The first 10 rows are patterns. Each new row is the sum of 3 different patterns, raised or lowered, with some noise. Before adding, each is slid sideways (what falls off one end comes back at the other) and multiplied by a number that may be negative. Names go in the order of the patterns.
Known rows, each followed by the names of its patterns:
[  1  11  -1  21  -6   2   2  -5   0  -4  19   6   1 -21   9   2  -5   4
 -12   0   5  -5   0  -2   6   3   2  -8   7  10   0  -4  14   0   6   2
  18  -8 -21   0  15   6]
ropad
[ -4   2  -1  -1   1   5   5   1   6  15  18   5   0   1   0  -5   3  -5
   3  11   0   2  -1  -5   0 -19  -3   5 -21   0   1   2  -2   6  21   2
  -1 -12  -2  12  -7 -14]
Sim
[-11   0  -5  17   1  -4  -1  -1   2  16   4  -8   0   4  -1   6   1  -3
   4  -2  -5  10  -5  -4 -10  -6  -1  -6  -1  -1  -1  -3   2   1   5   2
   0  -3   6  -5   2   3]
Ver
[ 21   8  -1   3   1  -4   6  -4  -1  11 -21   0 -15   3   9  21   3  -4
  10   5  -6  -2  -4   1  -5  -1  12  10   0   7   0 -18 -15   1  14   0
   0 -18  14   0   6   6]
Motuk
[-15   1  -2 -21  21   4   3   2  -5  -1  -4   3  -9   0   3   3 -13   3
   3  -2  -1  -5  -6   6   0 -13  -3   4  -7   6  -1  -4  12   9   0   0
  -4  -5   9  -4  20   0]
bikav
[  5  -5 -13  -2   6   0   3  -2   9 -11   2   8  -1  13  -7 -15  15 -12
  12   1  -2   0  -2  -1   0  -3  -1  -4  -6  -6   0  -2  21   0  -4  -7
  -8   7   7   8   6  -1]
vulaf
[ -1   5  -1   0   1  16  -4  11  -1  -9   5  -3   3  -5   6 -14 -17   0
   1   0   0   0  -6   9  -2  -8   8   4   3  -2  -1  -3 -12  -4  -4  15
  -2  -2 -12  -5  -2  -2]
peri
[ -7   2 -21   0  -1   0  -1  -1  -1  -9  -5   3  -2   7  17  -6   1  10
   0   2  -3  -2   1  -9  -5   0   1  -6 -13   2 -16  -1   0   1  -6  -3
   3  14   7  -5   7   3]
Loga
[  4  -4 -21  -1  -1  -8   6   3   3  -3   0  14 -12   2  -4  21  -8  -3
  11   0   2  -2   6 -13 -10  -2   4  15  -1  11 -11  13   4 -11 -17   5
   7  17  -4  -3   4  -4]
fesud
[  7  -2   5  -8   4   9  -2 -21  -6  -1   1   0   9   2   1  -5  -2 -18
   8  13  -1   1  -2  -5  -2  -1  -4  -1  13  10   4 -18  21  -3  -1   0
   8 -12  -1  -3   1   2]
faz

New rows, each followed by the names of its patterns:
[ -1 -18 -39  -7   1 -11  -9 -10  -5  28  -5 -10   3   3  -6  -9  -5  -9
  -8 -19 -13 -22 -13  -7 -17 -15   7   3  -3 -13  -2  -5  -7  -1  -7  21
  -4   6   2  -1  -4  -4]
Sim bikav Loga
[ -3   6   8  20 -17   9  -7  10  -8  -9   2   6  -5  -4  -1   2  -9  -1
   8  -1  -5   8  16 -14  -6   2  -3 -25   8 -16  22   3   5   9  -7  -7
 -14 -10   0  24   9 -10]
ropad Motuk peri
[ -1   8  22  16   0  40   7  13 -11   4  -2  23  11  11  10  22  -7  13
   8   8   8   4 -33  14   5  12   9   6  14   1  15  22 -12  11  15   2
   3  10  -7  22  14  -9]
vulaf peri faz
[ 15   1  26   8   2  25   3  16   3  26 -11 -25   5  19   7   5  13   2
  24   3   1  11  10   9   5   8   8  -1 -16  10  18 -12   6  -9   1   5
   1   2   7  12   4   7]
ropad Ver peri
[ 16  16  -1   9  -9  -1   4  -8 -15   0  19  13   9 -19  23  -1  19   2
  14   7   5  -3   7   5   6   9  -2  -7  22   0  -6 -27  -5   2   1  10
  13   6 -13   1   5   2]
Ver peri faz
[  3  -1 -20 -12   1  -1   1 -35 -11 -11 -31   9  -4  -5 -11 -16  -5 -26
  -6 -21  28 -13 -12 -17 -15   2  -5   2 -16 -24   0 -10 -20 -14   9 -22
   9  -7 -12 -24   4   4]
bikav vulaf fesud
[-22 -19  -7   0  11 -28   9 -17  -7   4  -1 -13  -2 -19  -9 -18 -17  -9
 -18 -17  -9  -3 -24 -20 -13 -13  -6 -12  -3  -8   9  -8   4 -26 -14   1
 -16   0 -23 -29  -9   5]
Loga fesud faz
[  8 -12   4 -19  20 -18   4  21  -7  14  19   7  22 -17 -14   5  15  19
   9  -2   4   3  32  11  -9   3   5 -28   8  10  19  10  16   4 -26   3
   2  24   5  13  17   4]
vulaf fesud faz
[ 16  13   7  29  25  22   9  -8 -24  31   5  -9 -19  26  14   0  10  18
  17  -5  20  35  23  10  11  27  -2   4   0   1  40  25   7   0 -14  -8
   5 -12  10   8  -3  24]
Sim Motuk fesud
[  9 -10  31  20   9 -23 -10   9 -23  18 -18   2  16  14   3   7   2   7
  15  -3  10  15  -8  20  17   5  17   0  19 -13 -15   8   6  27  19  13
 -14  39   2  -1   3  -3]
ropad Loga fesud
[ -8 -10  15  13  19   8   0   9   6  15  -5   2  25  15  -3   1  -4  17
   9   1   7  14  19  18  18 -12  12   8  -7  -4   8  -4  -2  25  -2   9
 -27   8  21   1   7  25]
Ver bikav fesud
[-10  -7   3 -28  11   2  -1  -4  -1  -6   9 -10 -18  -3  -4 -16   6  -6
  31 -14   1  28  -7  -7   0   8  -8 -16 -13   2  -4  -1   0   4  16 -14
   1 -10  22   0  -6  12]
ropad Sim vulaf
[-10  17  25  21   1   4   3  -5   9  -4   3  13 -10  -9 -34  10  20  22
   4  11   5  19  -4   8  -1 -12   1  14  18  11   1   4  15  -8 -14   3
   2  -2  -2  -1  20   6]
ropad Motuk peri
[ -3  -6 -10  -9 -11   1  15   4  14 -14   5 -10   2  14 -14  -2  21   6
  -1   7  -6  -6   0   0  19   0  29  -3   2 -20   7  -2  -4  -3   2  13
   7  13  17  -2 -11 -27]
Sim peri fesud
[ 20   4  13 -10 -22  -6 -13 -11  -5 -31  -9   6  -9  -5   9   6  12  -4
 -19  -4  21   3 -17  -9   4  -7  13 -19 -14   2  -8 -23   4  13   3  -2
   1   1   0  -1 -17  20]
Sim Motuk Loga
[ -8  24  -8  -4  -4 -20  -1  14   0   8   1   5  20   7  -2  12  -1 -12
   3  26  -2 -10   8  17   0 -23   8   9  -4  33  -3 -14  -2  17  13  14
   2 -14  11  -7  -2  -8]
Ver fesud faz
[  1  21  11  39  13   5   5  19   2  19  17   8  41  -5  12  29   7  11
  15  34  16  11 -20  20   1  24  16   4  -8  23   4   0   9  14   2   9
   6  27  28   3  -6  22]
ropad peri fesud
[ 13  21   4  25  10  18   7  17  29  18  27   9  25 -13  14  22   7   6
   9  28  -7  -3  14  21  28  13  40  16  26  16   4  -3  26  28  32   6
  -3   6  15   8   5 -16]
peri Loga fesud
[ 24  19  15   8  -2   8  -7   7  19 -15   6  22 -11  -1  21  21  26   7
 -25  22 -14  12  12   2  11  25 -17   3   5   9  10   8  19  20  18  24
   5   0  10   0   7  16]
Sim bikav vulaf
[ -9 -30 -12 -19 -18   6 -26  -8 -27  -2 -24 -11  -5 -21  -3 -17  11 -16
  -9  11 -15 -31 -11  -9  -6   2 -19 -17 -14 -26 -29 -14 -14  -4 -12   4
 -11 -11 -30 -16 -25  13]
bikav vulaf peri
[-11 -10  -6  -4  -8  18  -7  10  16  21  -1  -5  -7   6  14   2  21  10
  11  12   2  -7  19  -7  -5  -6   8 -13   4  14   0   4  -8   7  10   3
   1  15   7   3  -2  10]
Motuk Loga fesud
[ -8  -7  28  -5  15 -20 -11   4  -4  -3   3  13  -1  -3   0  15  19  -2
   0   2  -3   6 -15  -7  -8  -6  10   2  -8   7   5  -5 -11 -22 -10   6
  -3  14   2   2  -9 -13]
peri fesud faz
[-16  -6 -18  -3   3  -2  17   8  -4 -25   1   5 -12   7  18   6 -14  13
   0  -9  -8  -2  -8 -18  10 -21   4  24   7  10 -18 -17  13  12  -4  16
  -3   8  19   9   8  10]
vulaf Loga fesud
[  1  -9 -16  -8  -9   5 -13   4  11   2   0  -8   0   3 -12  -5  -3  -7
 -10 -21  -3  11 -11  13 -11  -5   9  -7   7  -5  13   0 -14   9   4 -16
  15  -5 -32   3  -6  -4]
bikav vulaf Loga
[ -6   5 -28  17 -16  -4  -6 -31   9  -5 -23   9 -17   8   6  -7 -19   6
   6  -2 -12   6 -10 -14 -11   9  -1  -5  -7  -4  -8 -11  11   0  28  -5
  -2   3  -1 -19  -1  16]
ropad vulaf peri
[-20 -19  -8   3   4 -11 -13   6   7 -25 -10 -22  15 -29 -15 -11   3 -10
  20 -11 -26 -20 -11   1  -9 -28 -18  -2 -23   2  16  15  -5 -10   4 -24
 -12  -8   8 -14  12 -25]
Motuk fesud faz
[-11  19 -28  20   3 -23 -12  -9  17 -25   8   6  -2 -17  -5   1  -9  26
 -10 -15   1  -2  11  -2 -14   9  21   7  -1 -17  -1  10  -2   2   7   6
   4 -10  -3  -2   1   2]
vulaf fesud faz
[-17 -20 -27  10  -3   3  -3 -23   7 -12 -17  28   5  -2 -15  -6 -16  -9
 -16 -16  19  12  -7 -30 -20   1  -5  -7   1 -12   4  13   2  -9  17 -14
  -9  -1  -6   9 -11  11]
bikav peri fesud
[ 25   6   5  -2  14 -13  19 -12   2   4  30   8   3 -29   6  17  -9  14
 -17  18  21  18  24  14   4 -11   0  11  29 -19  19  16   2  -6  13   7
   3  11  14   6   2   6]
ropad peri fesud
[ 21 -12 -23   0   9  18 -30   5  -7  35 -17  -8  -6 -13   3 -11  16 -11
 -18 -27   9   8 -11  14 -34  10   6 -14 -16   0  10  16  -8 -14   7  -1
  -3 -16 -14  -5   1 -16]
ropad Ver fesud
[ 22 -33 -11  -7   6  -9   1 -10  -1 -11  -7 -21  -6   4 -27  -4 -32  -8
  15  17  -6 -19 -12 -21 -15 -22 -13  -4  -2  -4 -14  -2 -14  -2  -8 -26
 -18  -3  -1 -21 -28 -45]
Motuk Loga faz
[-14 -23   4 -24  -5 -17 -11 -14 -19  -4   5  -5 -25 -21  -1 -14 -36   5
 -25   9  -4 -28 -28  -1  -9 -22 -10  -9  -8  -6 -24  -1 -11 -23 -28 -13
 -10 -10   6   8 -11 -21]
Sim Ver Motuk
[  7 -29 -21  -9 -10 -21 -14 -29 -18 -28 -26   4 -20 -11 -26 -12 -17  -8
 -23 -11   6 -29  -1  -3 -25 -18 -20 -20 -18 -20 -10 -16 -11 -33 -36   8
 -25  -1 -21 -23 -51  -2]
ropad Motuk peri
[ -6   6 -23   9  15   5 -21  -3   3  -4  -9  23  -2  12   6  18 -27 -12
  11  16  -1   7   6  -9  22 -20   6  26  -7  12 -29  38   6   2 -18  17
 -10  -4   2  -8   4  15]
ropad vulaf faz
[  9  -4  -8  -6   6  -8 -11   1   4 -12   9 -48 -18  -3  -2   1  -9 -12
 -20 -12  -5 -22  -5  14   4 -27   3  -9  -3 -23   8  -6 -18 -11 -18  -8
  -1 -33   9 -34 -17  -4]
vulaf Loga faz
[  2   9   7  18  -2 -15  -9  16   2   4   9   7  21 -21   1   2  -1  -3
  15  27  10   4 -11   7   7   8 -12  -4  11  24  -9   3 -22  -5   8   4
   0   5  15  14   9  15]
ropad peri fesud
[ -3  12   6 -16   0   2  27  11 -13   2  30  16   9   5  18  17  16   4
  24 -10 -30  -1  13  31   5   6  11  23 -13  25   2   8   6   0  29  10
  29 -18  12  31   6  -2]
ropad Sim bikav
[ -5  -5 -13  28  -9   7  10  15 -18 -21   2  16  -9  10  -2 -28  22 -22
  -4  13 -22  10 -15  10  12   2 -19   5   4   6   0   4   3   6  -8   5
 -23  -1  -8  -1   2 -12]
ropad vulaf Loga
[ 11   0  -5  -2   8  -9  -2  14 -12  23   7  25   3   7   4 -11   3  20
  13   0  -4 -23  17   6  -3   5  19  10   1  11   9   3   1  -4   8  18
 -15  17  -8   4   9  25]
Ver Motuk Loga
